Every row belongs to one group in each of 3 separate groupings. Each group adds its own fixed numbers to the row, and there is some noise. The rows also spread widely along 11 directions, which tell nothing about the answers.
In the rows, zero is written as 128.
Some rows, each with its group in each grouping after it:
[ 78  94 186  92 128 152  67 105 136 131 134 192 146  97  65  80 205 171
 150 159  96  63 118 143 171 121 189 132 109  89 149] -> Y vop Z862
[104  93 144  77  63 146 149  90 107 113 119 123  80 105  79 103 204 138
 189 124  93 128 143  85 143 156 163 104 138 134  84] -> L Zovo Z258
[149 116 127 122 135 107 200  80 127 114 158 135 135 135 137 113 116 108
 174 134 141 161 140 111  98 128 137  87 128 141 146] -> T lese Z737
[117  97 180 169 124 128 121 112 127 112 134 130 141 133 180 129 149 179
 159 105 119  84 123 161  88 151 142 134 144 117 123] -> L lese Z258
[106 133 136 142 129 126 164 135 157 147 156 102 124 129 148  86 135 153
 192 122  80 145 130 127 120 147 110 152 122 138 129] -> Q Zovo Z862
[144 128 149 128 148 102 141 126 108  93 143 138 144 147 169 131 101 141
 143 150 153 112 128 143 104 117 145 108 153 120 149] -> Q gefit Z737
[160 121 127 113 112 106 159 187 131  93 144 109  82 119 142  83  95 131
 138 151  99 118 142 105 132 122 100 143 126 139 165] -> Y gefit Z258
[104 132 172 143 131 121 130 131 150 110 120 146 167 130 134 131 147 130
 151 142 135  87 136 135  95  82 131  95 150 103 169] -> T vop Z737
[107 117 123 163  83 152 159 171 164 133 166  93  81 125 152  85 135 145
 208  93  60 102 145 121  90 171  64 145 120 134 117] -> L gefit Z258
[168  97 177 104  92 104 130 118 114  79 110 141 123 144 138 103  93 138
 128 110 140 106 125 151 106 194 180 142 157 136 141] -> L lese Z737
[137 120 171 120 161  95 133  97  97 116 154 148 155 137 130  91 153 122
 164 171 158 148 115 134 147 101 167 111 143 110 121] -> L lese Z258
[ 90 123 122 113 123 160 102 140 100 142 100 152 130  94 147  71 138 171
 160 136 142 144 124 131 169 172 138 108 213 123 106] -> T vop Z737
[146 123 158 119 123 102 148 119 101  91 147 116 126 127 175 142 132 151
 159 129 154 110 136 141 115 124 138 111 180 124 123] -> L vop Z258
[111 144 140 135 146 121 186 119 154 137  96 113 157 104 169 111 120 167
 145 124 129 143 146 116 117  95 123  92 164 124 156] -> Y gefit Z862
[144 104 125 139 113 125 156 132 119 125  97 147 126 144 138 100  94 100
 160  96 133 166 108 140  80 197 151 119 169 148 111] -> T Zovo Z737
[100 119 146 116 133 163 136 101 128 161 140 155 131 105 148  67 130 172
 179 100 129 124 140 158 146 212 122 130 177 136 119] -> T lese Z258
[157 130 174 139 139  80 215  81 143 112 101 117 170 147 182 155 110 113
 153  92 160 151 131 137  57 115 152  94 169 138 140] -> Y lese Z258
[121 114 158 130 157 118 165  79 159 144 141 170 177 128 121 104 126 114
 153 119 139 123 131 149 102 127 158 107 117 117 168] -> Y lese Z862
[156 133 184 130  90  81 163 166 147  98  68 103 124 146 120 108 142  95
 156 137 124 156 125  93  82  86 139 112 156 137 137] -> T lese Z258
[ 64 109 181 147 120 154  95 150 172 154 124 160 148 105 111  79 176 159
 167 119  71  59 126 148 127 135 128 153 120 103 154] -> Y vop Z258
[127 121 132 137  77 121 187 141 148  95  29  85 115 113 170 162 142 156
 136 100 118 142 150  80  61  84 131  67 183 134 123] -> Y gefit Z862
[129 122  90 169  99 133 155 161 130 105 158 106  85 139 146 116 133 101
 202 147 110 144 146  85  89 101  78  85 134 132 122] -> T lese Z737
[124 148 182 151 117 102 140 148 141  93 129  90 137 146 170 141 139 153
 158 147 120  96 136 128  99  89 111 129 160 122 153] -> T Zovo Z737
[112 123 146 149 127 111 190 106 138 149 136  97 134 132 144  68 143 137
 208 121  84 196 100 113 122 160 144 154 124 141  94] -> L Zovo Z737
[115 110  99  91 124 152 186  60 138 123 184 167 122 109  88 122 139 108
 171 121 143  99 176 121 110 137 127  55 109 119 164] -> L gefit Z862
[121  94 160 124 141 124 114 141 123 122 118 151 137  97 146  78 132 187
 133 143  99 113 116 147 152 152 162 157 140 120 143] -> Q vop Z258

New rows, each followed by its group in each grouping:
[178  82 128 134 130  98 123 143  83  48 177 109  84 117 177 114 111 177
 114 198  98 107 131 103 153  96 141 142 104 129 153] -> Y lese Z737
[136 130 129  85 113 118 165 111 118 110 143 135 116 130 133 103  98 118
 152 131 138 126 152 124 134 170 140 115 160 140 146] -> Q Zovo Z737
[162  72 144 136 171 115 159  91 115 105 163 172 148 110 158 117  92 154
 122 117 135 116 111 176 101 168 164 137 116 131 173] -> T vop Z258
[119 151 161 157 160 103 133 111 107 115 137 130 173 161 185 143 139 125
 175 155 175 134 121 139 104  79 137  87 183 104 114] -> Y lese Z737
[110 164 199 127 126 116 171 108 166 123 160 114 153 159 147 127 136 142
 196 114 123  88 138 155  83 126 113 129 150 121 154] -> T gefit Z737
[188 101 134 108  75 103 129 193  88  55  97 106  64 144 161 133  98 129
 132 123 125 117 122 119  91 154 140 132 175 145 106] -> Y gefit Z258
[104 110 123 114 142 142 115 108 110  93 170 163 125 107 123 120 153 163
 141 192 125  71 160 109 153  77 133  79 118  98 165] -> Q gefit Z737
[109 158 198 119 133 113 140 133 141 144 139 120 159 148 157  89 123 137
 174 103 147 105 132 173 123 171 121 153 187 125 132] -> L Zovo Z258
[ 98 155 132 159 131 134 128 165 143 163 132 121 135 147 161  74 133 121
 209 117 127 158 116 134 116 142  98 127 178 124  95] -> Y lese Z862
[116  83  95 189 117 142 144 150 141 140 118 139 119 129 130  98 128 101
 181  96  97 161 104 125  68 159 127 115 116 130 105] -> L Zovo Z862
[151 129 107 109  96 130 182 118 108  73 211  75  62 129 202 147 101 192
 181 132 100  88 175 114 121 155  82 124 140 152 134] -> Q gefit Z737
[150 112 141 175 127 113 141 188 133  90 152  87  96 130 192 116 102 163
 144 135  92 104 130 133  95 128  84 159 135 140 154] -> T Zovo Z258
[149 131 168 147 192  70 111 153 116 111 171 165 178 160 142  81 101 100
 144 191 150 138  84 165 131  88 162 153 118 106 167] -> Q vop Z737
[112 105 123 119 123 144 130 107 113 111 137 148 120 111 153 118 123 161
 143 132 124  97 148 133 131 167 142 111 152 129 136] -> Q Zovo Z737
[120 145 233 109  82  88 106 134 149  80 103 126 141 169  92 128 193 117
 168 166 115  74 136 113 101  65 172 120 133 103 139] -> Q lese Z737
[136 119 119  92 107 138 164 101 109 119 203 128  90 130 145 109 107 128
 187  99 137 105 155 150 127 218 109 130 159 148 116] -> L Zovo Z258
[103  91 165 165 156 114 118 117 133 116 133 159 168 111 126  87 163 154
 144 168 101 115 101 130 133  82 172 129 100  93 157] -> L vop Z737
[100  35  98 173 132 163 123 138 134 137  67 182 128  54 111  71 150 162
 122 127  69 145 106 107 115 139 160 110 103 119 146] -> T vop Z258
[120  94 172 123  91 135  82 126  90  78  88 148 126 135 136 142 163 161
 138 132 145  81 120 140  98 130 186  94 178 101 101] -> L gefit Z737
[133 113 176 137 148 141 125  93 136 120 149 162 164 137 179 138  94 177
 131  87 167  64 137 205  86 192 142 123 172 122 166] -> T lese Z862
[ 99 140 145 107 128 141 135 115 135 156 148 151 134 132 131  49 114 138
 189 126 127 134 137 145 159 194 135 136 166 133 120] -> Q lese Z737
[112 144 199 121 124 134 125 124 151 103 136 122 142 129 151 142 154 192
 144 132 134  54 154 153 108  99 125 114 156 107 170] -> T gefit Z862
[126  88 120 150 105 133 178 107 109 108 107  78  94  96 211 138 141 220
 160 103  81 147 137 105 108 166 133 131 160 153  86] -> Q Zovo Z258
[ 82 115 126 173 138 142 133 163 151 161 116  97 122  94 172  50 148 210
 173 142  52 167 114 111 160 139 114 172 125 133 114] -> Q Zovo Z862
[149  59  65 167 108 139 154 171 149  92 142 132  80  94 123  93  88 117
 115 133  79 117 146  96  95 135 103 115  76 137 186] -> L Zovo Z862
[146  74 138 135 107 111 170 107 112 101  52 126 128 101 147 125 126 135
 119 103 127 161 121 111  88 150 183 104 156 138 121] -> L Zovo Z258
[ 87 109 178 163  81 142  63 194 136 107 112 112 106 132 133  89 173 163
 165 146  76  70 120 129 123 133 123 158 146 104 117] -> L Zovo Z737
[103 129 154 124 129 147 139 109 129 135 169 128 122 128 149 123 153 156
 191 114 121  94 142 153 117 165 109 124 161 128 121] -> T Zovo Z258
[ 70 171 221 124 149 110 158 102 165 151  82  91 193 111 166 113 188 208
 154 147 115 118 140 124 155  61 144 123 178 107 147] -> Y Zovo Z862
[127 119 182 145 121  94 161 120 143 128  65 136 169 130 128  99 141 105
 151 118 139 159 119 119  89 104 165  98 158 118 135] -> L lese Z258
[123 106 163 129 120 118 148 121 108 128  85 123 134 118 138  86 162 157
 170 125 115 174 100 121 125 137 173 123 157 123  82] -> L gefit Z258
[ 64 136 129 137 124 157 144 108 132 157  76 127 155  83 165  73 151 187
 161 131 140 147 158 104 165 132 124  81 207 114 117] -> L lese Z737
[133  99 108 150 143 144 133 110 121 137 160 180 140 151 160  94  66 106
 169  90 148 128 121 179  87 232 136 123 151 138 123] -> Q lese Z737
[ 97 127 152 143 137 137  95 140 102 132 132 141 140 139 170 131 149 151
 168 134 150 102 127 159 117 138 128 111 191 111  98] -> Q Zovo Z258
[ 76 158 156 138 110 139 182  91 163 150 167 104 140 131 135 121 189 126
 228 119 123 106 172 106 108  96  82  79 145 118 125] -> L lese Z258
[ 92 172 215 147 157 108 152  92 122 122 170  88 170 145 196 155 193 197
 201 150 143  90 140 148 120  59 119 109 173  95 116] -> L gefit Z258
[142  98 133 141 124 127 145 122 124 102 155 114 110 129 179 133 110 179
 144 114 101 105 132 148  99 171 134 146 130 140 136] -> Q Zovo Z862
[127  97 144 165 133 109 128 130 100 108 103 125 129 126 166 127 164 155
 163 158 122 160 111 107 111  88 156 102 146 118  96] -> Q lese Z258
[ 89 157 164 144 124 120 127 134 136 141 146 123 149 158 149  97 162 121
 215 140 127 127 125 129 120 112 116 117 168 111 100] -> Y lese Z737
[ 97 112 125 109 100 156 104 126 127 116 144 185 123 123  71 111 166  92
 177 144 139  83 142 120 115 123 130  73 146 106 142] -> T vop Z737
[119 100 161 145 134 129 143  76 121 116 154 157 155 135 142 143 153 131
 165 116 152  93 135 153  84 128 149  88 136 109 131] -> L lese Z258
[132 102 157 209 152 110 142 137 147 106  78 114 171 130 233 160 103 194
 112 107 132 119 122 154  53 102 144 115 163 119 154] -> Q lese Z862
[131  70 124 106 119 156 113 105 114  91 178 182 110  88 125 124 116 156
 114 120 132  32 162 156 128 173 134 109 125 114 183] -> L vop Z258
[124 100  74 230 187 126 143 163 120 117 158 121 145 119 235 127  74 154
 137 149 120 138 124 135  90 107  87 115 135 119 151] -> Q Zovo Z737
[ 94 136 177 128 146 135 111 152 155 136 121 162 174 103 154  90 114 158
 121 116 156  56 152 176 134 139 113 121 186 103 191] -> L vop Z258
[148 155 216 113 116  79 168 120 130  80 129  85 138 144 175 171 155 164
 159 140 143  95 140 134  95  74 135 117 177 127 148] -> T vop Z258
[ 97 111 141 128 117 155 130 123 123 139 144 120 113 100 161  84 141 187
 165 114 104  99 147 142 152 184 112 141 162 131 123] -> L Zovo Z258
[117 100 106 133 154 149 171  87 132 147 211 157 126 111 165 114 107 144
 190  85 117 103 139 169 108 202 104 127 127 137 137] -> Y vop Z258
[110 106 118 188 123 127 139 137 109  94 155  83 110 124 197 143 158 177
 173 154  99 117 133 103 107  94 105 113 134 116 110] -> L Zovo Z737
[ 97 160 188  98 132 126 132 100 114 132 108 125 158 132 151 108 154 167
 170 135 157 125 132 148 149 146 150 116 213 122 114] -> T Zovo Z737
[134 138 146 121 164 108 155  68  88 109 178 134 157 135 194 127 111 160
 160 145 189 130 143 152 141 134 143  91 184 118 132] -> L lese Z737
[107 120 169 116 130 125 169  82 155 158 205 120 122 143 117  69 159 158
 225 111  56 141 110 152 134 197 147 188  79 144 110] -> Q Zovo Z862
